There are 4 nested groupings, the coarsest first. Each group lies inside one group of the grouping before and may be the whole of it. The rows also spread widely along 10 directions, which tell nothing about the answers.
In the rows, zero is written as 128.
Some rows, each with its group in each grouping after it:
[146 106 125 131 118 137 123 167  97 115 109 149 120  99 122 154 126 108
 132 111  95 110 127 151 120 116]
k_386 k_187 Debub zol
[141  90 104 189 149 125 109 173  71 109  90 114 161  86 133  85  97 118
 180 140 140 121 146  86  92 159]
k_6 k_817 Toka ziz
[109  98 119 141 144 150  58 149 106 155 178  99 115 160  94 229  92 144
 178 145 151  86 153 121 107  83]
k_6 k_501 Veson far
[143 107  81  99 109 100  71 129 137 120 140 147 112  88 105 178 144 100
 175 157  75 103 163 164 179 130]
k_386 k_187 mene mok
[162 109 160 109 104 135 164 180 108 147 161 150 118  76 135 157 150  89
  79 109  62 135  98 185 125  97]
k_6 k_433 timaz geref
[115 128 132 114 126 125 134 154 121 123 148 150 100 132 123 142 138 121
 116 135 126 100 123 150 133 109]
k_6 k_501 Veson verig
[ 86  88 124 136 118 134 122 174  95 123 163  91 102 121 129 168 131 118
 153 161 125 120 129 141 134  94]
k_6 k_501 dosos mive
[155 177 148 131 104 136 157 126  97 170 214 126 110 116 141 100  98 115
 102 117  84 155  80 184 109 105]
k_386 k_721 Libak Bafut
[157 166 171 135 175 127 152 122 123 163 165 152 130 146 113 124 132 111
 180 110 169 129 109 141 111  94]
k_386 k_907 vol seza
[183 149  92 114 128 125 115 161 142 131 140 192 137 115  85  98 156 148
 155 189 176  92 166  91 159 177]
k_386 k_630 peko zile
[139 148 119 112 126 110 145 143 106  96 122 164 102 128 145 128 116  99
 105  86 103 116 109 187 114 117]
k_6 k_501 pudob moni
[143 153 148 129 131 146 183 157 114 122 152 159 116 164 136 100 154 126
 112 118 168 126  82 144 112 104]
k_386 k_187 Debub mip
[165 108 103  99 103 154 141 205 119 104 161 146 116 163 113 160 177 136
 109 155 173 116 118 150 138 120]
k_6 k_433 timaz rofa
[113 113  81  78 111  99  96 144 154  89 148 147  82 160 119 197 179 109
 136 151 127 106 137 182 182  99]
k_6 k_433 rok tudi
[149  90 107 150 145 118  92 143 125 136 134 136 148 106 114 154 152 113
 192 172 132 109 141  99 159 121]
k_386 k_721 Libak vubil
[ 88  82 100 111 125 111 115 183 117  75 115 109  91 118 123 176 168 107
 179 170 135 108 152 151 168 104]
k_6 k_501 pudob fis
[161 168 173 132 126 146 180 145 101 172 193 153 127 115 134 100 126 111
 104 110 109 138  78 158 102 103]
k_386 k_187 Tigun fele
[225 163  92 102 148 103 124 123 122  99 123 197 147 165 123 126 140 109
 174  88 152 118 128 180 132 133]
k_386 k_187 Tigun belek
[138  95  96  99  85  95 146 178 104  85 129 132 109  60 145 118 156  87
 125 150  59 137 132 190 168 141]
k_6 k_501 dosos dem
[ 29 125  84 122  92 111 120 151 113  76 145  90  55 129 141 115 138 120
 151 189 112 127 136 150 165 122]
k_386 k_187 Tigun fele
[ 53 138 177 146 115 159 171 175  92 136 132 130  73  94 130 106 117 122
  75 135 106 104  99 117  99 112]
k_386 k_187 Tigun fele
[ 89 107 166 167 169  94 153 123  92 126 116 112 128  82 163 130 115  67
 179  97  77 137 106 157 117  77]
k_6 k_501 dosos mive
[ 83  62 134 121  99 155 135 210  93 115 156  96  93 108 131 191 153 118
 115 158 105 113 117 148 134  81]
k_6 k_501 Veson far
[ 94 116 109  93 123 114 110 148 150 120 165 146  88 163 116 196 173 120
 125 154 146  90 121 155 169  84]
k_6 k_501 pudob fis
[100 144 135 102 154  89 139 119 177 121 118 212  97 128 114 113 180 112
 106 150 146  64 129 117 174 130]
k_6 k_501 Veson verig
[121 136  94 110 120 114 110 129 146 126 182 139 111 151 115 129 165 125
 166 181 151 114 130 139 172 122]
k_386 k_187 mene mok
[ 99 137 188  97 136 106 181 135 127 135 152 151  80 103 145 160 154  72
 107  90  69 127  90 208 140  55]
k_6 k_501 Veson verig
[ 55 107  87 134 100 120 121 176 118  85 106 148  83 105 125  88 137 141
  85 191 136  74 147  90 150 174]
k_6 k_501 dosos mive
[215 141  56  90 117  97 122 158 130  78 126 186 143 132 116  93 176 119
 175 163 150 122 151 156 174 178]
k_386 k_187 Tigun fele
[187 122 108 116 130 131 119 164  96 123 169 129 140 151 122 169 129 116
 164 117 145 128 121 176 117 100]
k_6 k_501 pudob fis
[ 88  95 142 169 151  96 138 131 105 132 126 118 134  70 162 124 133  76
 156 128  73 123 106 137 134  95]
k_6 k_501 pudob fis
[140 163 113  91 114 122 128 172 123 113 172 130  87 124  98 103 131 143
 154 182 159 112 159 155 149 154]
k_6 k_501 pudob fis
[199  89  76 149 136 130  98 165 100 105 116 145 174 134 122 145 146 121
 194 143 153 117 141 118 132 136]
k_386 k_187 Debub mip

New rows, each followed by its group in each grouping:
[120 118 113 150 143 112 112 126 124 145 148 157 140 123 134 134 129 115
 121 133 125  92 108 114 129 117]
k_6 k_501 pudob fis
[ 99 163 132  79  96 117 136 150 128 114 139 156  52  90 110 137 131 110
 105 139  74 107 141 184 155 128]
k_386 k_187 Tigun fele
[133 137 125 107 144 110 129 134 156 143 168 174 118 146 114 144 171 121
 125 153 158  89 116 133 158 109]
k_6 k_501 pudob fis
[ 85 109 137 132 109 164 127 193  96 133 164  98  88 117 106 156 134 138
 142 182 139 111 137 117 127 109]
k_386 k_187 Tigun fele
[115 143  96 132 135 106  89 104 142 143 148 166 118 135 115 139 124 120
 138 140 124  96 130 124 145 130]
k_386 k_907 vol seza
[117 166  98  81 110  81 117 117 153 112 146 178  76  97 121 116 133 104
 105 142  81  95 144 184 172 145]
k_6 k_501 pudob moni
[140 199 150 145 181 112 127  82 141 161 134 198 122 156 105  94 100 126
 141  99 173  89 118 109 104 133]
k_386 k_907 vol seza
[ 89  69 113 164 111 155 107 194  75 119 130  97 121 108 132 171 111 130
 121 146 119  97 122 111 103 107]
k_6 k_501 pudob fis
[103 132 160 125 152 129 157 172 141 117 113 170  93 129 106 114 166 127
 111 156 179  86 133  99 134 130]
k_6 k_433 timaz geref
[142  56  69 140  79 126  93 185  88  95 100 130 139  50 135 151 139  98
 137 151  46 118 144 144 149 144]
k_386 k_187 Debub zol
[135 126  79  93  74 116 102 165 112  94 137 135  81  94 116 146 128 120
 119 161  79 116 149 172 163 146]
k_386 k_721 Libak Bafut
[210 157 104 107 146 100  72  75 161 177 181 197 149 139 101 176 131 111
 152 117 109 100 128 154 157 115]
k_386 k_721 Libak vubil
[156  74  66 172 109 142  84 167  72 119 135 118 170 104 138 142 115 120
 161 151 103 122 128 108 117 141]
k_386 k_187 Tigun fele
[170 115  18  70  84  78  82 144 139  50 112 164 104 128 124 153 169 105
 165 155  94 119 163 198 201 157]
k_386 k_187 Debub mip
[129 167 111  82  81 140 152 184 126 104 168 158  69 150 109  99 138 148
  61 160 150 109 126 161 132 155]
k_6 k_433 timaz geref
[142 112 141 105 166 102 116 151 145 115  98 183 112  99  97 160 160 107
 164 139 137  75 163 128 158 125]
k_6 k_501 Veson far
[ 77 105 137 181 150 154 116 147 101 135 133 117 122 163 126 148 119 136
 152 135 169  98 109  87  97  90]
k_386 k_187 Debub zol
[ 97 136 153  68 130 114 145 163 139  84  92 168  45 116 103 183 172  97
 138 118 114  93 149 186 164  94]
k_386 k_187 Tigun belek
[164  74  98  87 110  98 132 178 122  72  96 148 112  90 137 193 199  71
 164 133  77 134 132 195 191  94]
k_386 k_721 Libak Bafut
[152  65  68 130  95 135 114 205  85  54  65 143 131 103 134 149 154 113
 142 135 109 113 142 144 136 142]
k_386 k_187 Debub zol
[144 104 124 122 125 132 115 152 115 147 162 153 128 126 117 179 132 118
 113 127 117  98 120 141 128 104]
k_6 k_501 dosos mive
[ 67 112 162 131 151 147 129 177  95 107 132  89  72 145 115 190 114 120
 169 129 158 106 137 145 105  71]
k_6 k_501 pudob moni
[136 126  77 116 117  95 133 172 101  43  74 150 105 118 141  81 136 106
 144 129 131 129 144 159 137 165]
k_6 k_817 Toka ziz
[144 140 130 115 139 116 166 161 113 101 130 160 114 141 130 102 148 116
 132 128 159 115 116 148 129 128]
k_6 k_501 dosos mive
[142 111  93 127 140 115  98 138 130 115 121 182 136 156 123 169 145 121
 117 119 148  75 120 126 131 118]
k_6 k_501 pudob fis
[119 104  50 118 131 103  64 127 123  75 114 153 117 194 128 189 128 124
 154 122 149  86 141 151 142 111]
k_6 k_501 Veson verig
[204 143 113  98 146 110 134 155 133 122 155 173 139 140 101 119 157 125
 170 149 173 110 145 146 151 145]
k_6 k_501 dosos mive
[197 120  94  74  81 135 128 179 115 104 154 162 112 131 116 176 160 112
 119 117 100 130 122 204 150 113]
k_386 k_187 Debub zol
[153 105 110 168 146 157 105 193  54  96  90  99 137 119 107 133  84 134
 213 132 168 123 160 108  80 144]
k_386 k_907 vol seza
[108 136  98 104 103 134 102 168 118  96 113 156  74 121  95 145 123 139
 120 155 128  81 160 130 139 151]
k_386 k_187 Tigun fele
[117 144 133 118 131 111 131 157 134 128 118 180  97  74  95  83 129 133
 110 173 130  71 164 101 148 180]
k_6 k_501 dosos mive
[204 134  91  97 161  91 108 134 149  97 102 215 146 148 104 134 163 117
 165 125 166  81 155 138 158 149]
k_6 k_501 Veson verig
[160 133  69 134 114 123 100 152  90  73  86 155 120 139 131 120  99 128
 144 109 124 112 141 153 111 154]
k_386 k_187 Debub mip
[112 138 102 136 128 102 104 123 117 121 120 167 111 103 123 109  97 122
 110 134 103  85 140 127 126 157]
k_6 k_501 dosos mive
[101 101  67 123 125  91  85 130 157 115 150 154 121 144 123 140 175 117
 143 183 148  97 138 113 181 133]
k_6 k_817 Toka ziz
[154 149 130 130 154 109 121 139 122 131 124 175 125 105 100 100 112 129
 147 141 147  85 157 114 127 161]
k_6 k_501 dosos mive
[169 142  74  58  97 113 131 182 138  51  99 182  82 148 104 135 178 128
 137 149 153 106 156 181 174 154]
k_386 k_187 Debub mip
[161 135 141 131 138 131 144 155 124 154 166 163 140 130 117 107 147 122
 117 136 153 116 109 123 121 127]
k_6 k_817 Toka ziz
[185 180 134 110 139 106 108 107 126 146 126 186 113  86 100 125  92 108
 146  97  82 104 152 170 123 146]
k_386 k_187 Debub mip
[157  87  56 101  67 116 101 161 123  93 111 192 120 107 140 171 165 107
  56 127  64  96 108 160 165 137]
k_386 k_721 Libak Bafut
[ 66 125 127 153 141 142 109 148  91 104 108 109  86 154 121 163  92 128
 154 115 151 107 129 127  93 101]
k_386 k_907 vol seza
[181 134  85  79  96 129 115 173 109  83 131 146  98 140 108 160 137 123
 154 123 122 125 148 199 143 128]
k_386 k_187 Debub zol
[ 76  85 118 172 124 135 140 163 107 122 148 116 128 143 157 123 150 118
 104 152 141 120  90 102 119 100]
k_6 k_433 timaz geref
[165 160 124 106 137 117 102 146 147 145 147 178 108 106  76 116 126 140
 132 167 148  82 171 116 143 171]
k_6 k_433 timaz geref
[104 149 160 129 142 153 136 145 121 149 168 131  93 166 108 160 129 138
 140 133 167 104 114 131 113  85]
k_386 k_187 Debub mip
[129  74  83 136 126 118 134 191 101  62  84 149 132 134 140 132 165 116
 140 148 154 103 130 120 144 138]
k_6 k_501 dosos mive
[ 96 108  95 141  83 144 103 163  94 125 162 104 106  98 125 126 110 128
 129 170  92 118 130 134 132 137]
k_386 k_187 mene mok
